All rows are made from the same 11 directions, up to rounding. Whole rows:
[[ 18  25  -5 -24  -6   7 -16  15  21 -13 -37  12  -2 -18  -5  -8 -17  10
   11   5   4]
 [ -8 -29  -1   2  13  35  14  -2  -6   0  14  20  16  -6   4   8 -14  20
  -21   7 -12]
 [ 43  10 -23 -34 -16   2  -9  21 -35  16  -9 -15  -4 -24 -37  -6   7 -15
    0  12 -10]
 [-22  13  -6  26 -13 -19 -31  12  -3  13  14 -41  -4 -21  12  -1  -3 -19
  -32   6   5]
 [  1  -2  18  -1 -10 -14 -18  36  -7  10  -4 -33  -5  -7   6 -27  -6 -16
    3  -3   7]
 [ 33  24  -2 -20  -2 -15 -33   5  -2  -2   9  13 -11 -27 -30   7  12  11
  -40 -13 -12]
 [  9 -24  -2   3   9  13  16  20 -19 -11  -1 -14  12  34 -13  -6 -13 -15
   14  -2  -8]
 [-10  -9  -2 -11 -22  11  11 -22   7  31  -1   6 -12 -38  20   4   4  10
   26  23  17]
 [-27 -27   2  27  -7  -1  25  -9  -5   1  36   7  -6  -3   8   6  11 -11
    6 -15   7]
 [ 13 -25   9  -3 -10   4  24  -9  -2   3  18  15 -22 -11 -13  13   5   1
   27 -14   1]
 [-11  18 -20 -18  -5 -14  22  -9  -1  -1  14  30  17 -42   3  -6  20  18
   -5  19 -30]
 [ -4   7  15  -5  -3  -9  -4  -4 -29  40   7 -14  -8 -29   9  -9  27  -4
  -24   1   4]
 [-20  -8  43   0  -1 -21 -10  28  -4  19   5 -13   1  -6  28 -44  13  -1
   -6 -13  13]
 [ 32  -5  17  -8   9  11 -10 -39  17  10 -16  -1 -29  23  -8  39  -9  17
   17   1   9]]

The start of a row, then its end:
[ -2 -21   9  -1  16  26   5   3   3   1   4   0  11  -9   9  12 -27] | [ 25 -17  18 -25]
[ 11  34 -47 -16  -3  21   0  -7 -24   5 -35   3  15  -8 -15   4   7] | [-14  -7  19   7]
[  1  15  -1   9  -3  -9  28   5  -6 -23  -2  23 -15  -7 -18   3  15] | [-20  16 -39   3]
[-31 -16   7  28  10  23  17 -11 -10  12   7  -8   2  -5  23  13  -8] | [ -2 -15   1   3]
[  4 -15   9   5  -2 -10  11 -13   4  -2  36  16 -14 -17 -10  19   8] | [ 11  -6 -12 -16]
[-21  10 -19  23   8   9  -4 -47  21  -7  -2  20   3  26  13  27   6] | [  6 -10   1  22]
[-19   5  19   6  -9  -3  17  36  10 -16 -15   5  -7 -27  14 -26 -11] | [-10  23 -22   7]
[  8  27  10 -11  -1  -3  -9   1  13  -1 -33   1 -12 -11   4  -2  -4] | [ 3 10 -5  9]
[-31  -5 -25  10 -13  -2  14  31 -11  -3   4 -26  29  -9  16 -27 -11] | [-20  12  27 -11]
[ -7  27 -27   2  -6 -10   0 -42 -16  17  12  25  -3 -11  -7  13  47] | [ -6 -25  -6  18]
[-19 -14  13  14  11  24   2 -20   7   7  -5  15  -1  14  20   7  -2] | [10 -8 -8 25]
[ -2  36 -20   9   9 -13 -24   1  31 -41 -11  14  11  16  -8   8 -10] | [  4 -20  -9  -6]
[-16  15 -35   5  14  17   5   0 -15  -8 -24 -10  37  29   8  -7  -6] | [-11 -10  26  -4]
[ -9   2 -12  30   9  42 -11  13   2 -12 -24 -26  -2  -6   3  28 -49] | [-11 -23   3   2]
[-20  -4  11  38   7  -3 -29   7  26 -25  -3 -13  -4  49  11  -2 -16] | [-16  -9 -29  35]
[ 17  17 -10 -18  -6  -5 -12  23 -22   3   0   5   4 -24 -21 -16  14] | [ -7 -23  -7  -5]
[-47   0   9  29  17  12  12   3  11 -14  -4  11  20   8  35 -11  -8] | [  3 -17  -9   7]
[  0  22 -16  18 -14  -3  15   7 -16  -3 -15 -27 -21 -19 -11  15  -4] | [-38  19 -10   4]
[ 22  29  35 -21  17 -26  -6  12   6  -9 -26   5  -8  10  -5 -16  10] | [  9   3 -22 -11]
[-25  -3  -6  30 -13 -22   2 -21  27 -12  33   6 -14  -8   9  20   4] | [-2  4 -9  4]
[  2 -24  31   5  10  18 -20  -2  31   2  -4  -9 -10   6  18  13 -35] | [27 -2  7  1]
[ 22   3  -8 -36   6  30   6  13 -23  17 -23   5  15 -29  -8  -7 -10] | [ 17  -9  26 -20]
[-34 -10  17  31   2  -2  25  -9   7  -8  25  22 -11 -17  16   8   8] | [  0  -7 -30   5]
[-20  -1 -10  35  -9 -10 -10  -3 -16  18  31 -43 -11 -27   4  23  -3] | [-21 -32   7 -10]
[-12  24   5   0  15  -1   2 -24 -26  29  -8   4   4  -9  12   2  31] | [  2 -35  -2   4]
[ 17 -23  29 -15  -2 -15 -12  -5  22   6  27   8 -14  -9  -2   4  -2] | [ 30   3   2 -14]
[-15 -13  46  11  20  18   9   4   1  20   1 -13 -11 -39  29  14 -24] | [ 25 -25   2 -25]
[ 15   5   9  -9  -3 -17 -18   6   8   3 -17 -26  -4  29   1 -11  -4] | [-7 22  7  9]
[  6  14 -14 -11 -16  -7 -11  15  41 -32   0  23  -2 -37  -8   3 -23] | [ 18   9   6 -16]
[ 25 -17  -2  -7 -20  -6 -21 -18   1  10  21  15 -24  16 -24   5  24] | [ -7   8 -21  39]
[-37   8  17  10   7 -13  21  -3   6   0  -5  11  11   3  33 -23  16] | [ 1  9 -7  7]
[-31  12  -3  33  28  -7   9 -22 -17  -4  18   4  16  24  10  13  22] | [ -6 -47 -15  -9]
[ 23  11  14 -23   1  -4 -28   0 -19  25 -13   6  -6  11 -10 -21  31] | [ -2 -20 -16  31]
[-25  13  25  18  14  -3  38 -29 -12  10 -22  12 -13  24  22  -1  31] | [-17  23 -31  28]
[-20   1  20  12   7  36  14 -18   5  23 -36  -7 -15 -20  34  16 -20] | [ 7 10  6 19]
[-27   0   1  20  11  16  43 -18 -18   5  -6   6   1  -3  16  11   7] | [-9  8 -6 -1]
[ 14   1  29  10  -6 -33 -43  17  13  -1  25 -22 -26  -4 -11   0   0] | [ -3 -25 -26   2]
[ -5 -18  30  -8  -9   1  22 -12 -12  41   3 -11 -19 -29  21  -2   9] | [ 6 25 10  4]
[ 37   8  11 -29   8 -33 -12 -30 -10  33  -5 -35  -6  31  -7  10  19] | [ 10  16  33 -21]
[ -5  13  17  -5   2 -18   4 -28  23  11 -27 -13  -9  22  25   3   3] | [ 7 41 17  9]
[  2 -14   8   1 -20   5   3 -10  -6  29   1 -14 -25 -17   5   6   4] | [-10  24   2  25]
[ 30  31   4 -11   8 -15  18  10  -3 -33 -14  27 -17  -7 -35   8  10] | [ -8   9 -41 -17]
[-11  -9  19   9  20   9   6  13   7 -13   1   1  11   5  12  -2 -18] | [ 14 -14  -4 -19]
[ 22 -16  12  -2  -4 -18  23  31 -10 -15  33 -15 -14 -32 -27  11 -15] | [ -3   9  -8 -54]
[-13  17  32  14  16  -9  13  10  10 -19 -21   8  -9  11  13 -10   1] | [ -6   7 -36   7]
[ -6 -20  33 -21   7   9  -2  16   2  16 -16   5  15  13  26 -40   0] | [18 12  8 13]
[  7 -38  -8 -12  12  26  -2  10 -20   6  21   6  29  18  -8 -10  -6] | [ 15 -24  18 -13]
[ -7  14 -20   7  11   9  -8  -2  35 -40 -17  17  18  21   2  10 -26] | [13 -1  7 -7]
[  1  15  21   6   1 -18 -22  17  19 -13   7   1 -14 -26   0   0  -7] | [  8 -24 -21  -9]
[  5  35  38 -12  17 -15   1  -3  -9  15 -17  12 -16 -31   7  -4  23] | [ 13 -26 -24  -9]
[  3   0   2 -15 -14  -8   2  49  -6 -11 -14  -7  10  -4  -3 -45  -4] | [-17  25  -5   5]
[-40  -4  -5  24  -5 -12   4 -12  16  -9  23  18  10   7  22  -9  15] | [-1 -6 -8 17]
[-17 -14  20  20  -4 -13  12   7  23  -8  23 -14 -14 -30  15  15 -24] | [  9  10   2 -27]
[  9 -15  36  -4  15  14   8   7 -15  23  -7 -22 -12 -14   9   8 -15] | [ 11  -7   3 -18]
[-17  -5   6  28  31  10  36  -9 -24  -8  12  -4   8  10   2  24  -3] | [ -4 -24 -11 -33]
[ 21   2  29  23  14  13   4 -21  -9  10 -18 -26 -45  10 -10  47 -13] | [-14   2 -29   8]
[  4 -18   3  -5  -7  33 -13   6   2  12 -15   2  -5  -3   5  -4 -16] | [ 3  3  2 29]
[  5   7  18  -5 -19   5 -25  21  20  -2 -24   9 -23 -15   3 -20  -6] | [ -7  13 -27  45]
[-36 -23 -16  21 -15  15  19   5  12  -2   7 -16   9 -12  26   0 -26] | [-7 27 26  2]
[-19  21  36  14   8 -15   2  12  12  -8 -20   2 -14  -3  20 -15   4] | [ -7   2 -34  15]
[ 16  28 -10 -13 -10 -19   5   9   4 -20 -16  15  -8  -3 -20  -9  13] | [-13  23 -17   3]
[ 16 -20  25  11  36  21   7  15 -35   7   5 -35   3  14 -10  22 -24] | [  2 -37  -2 -42]
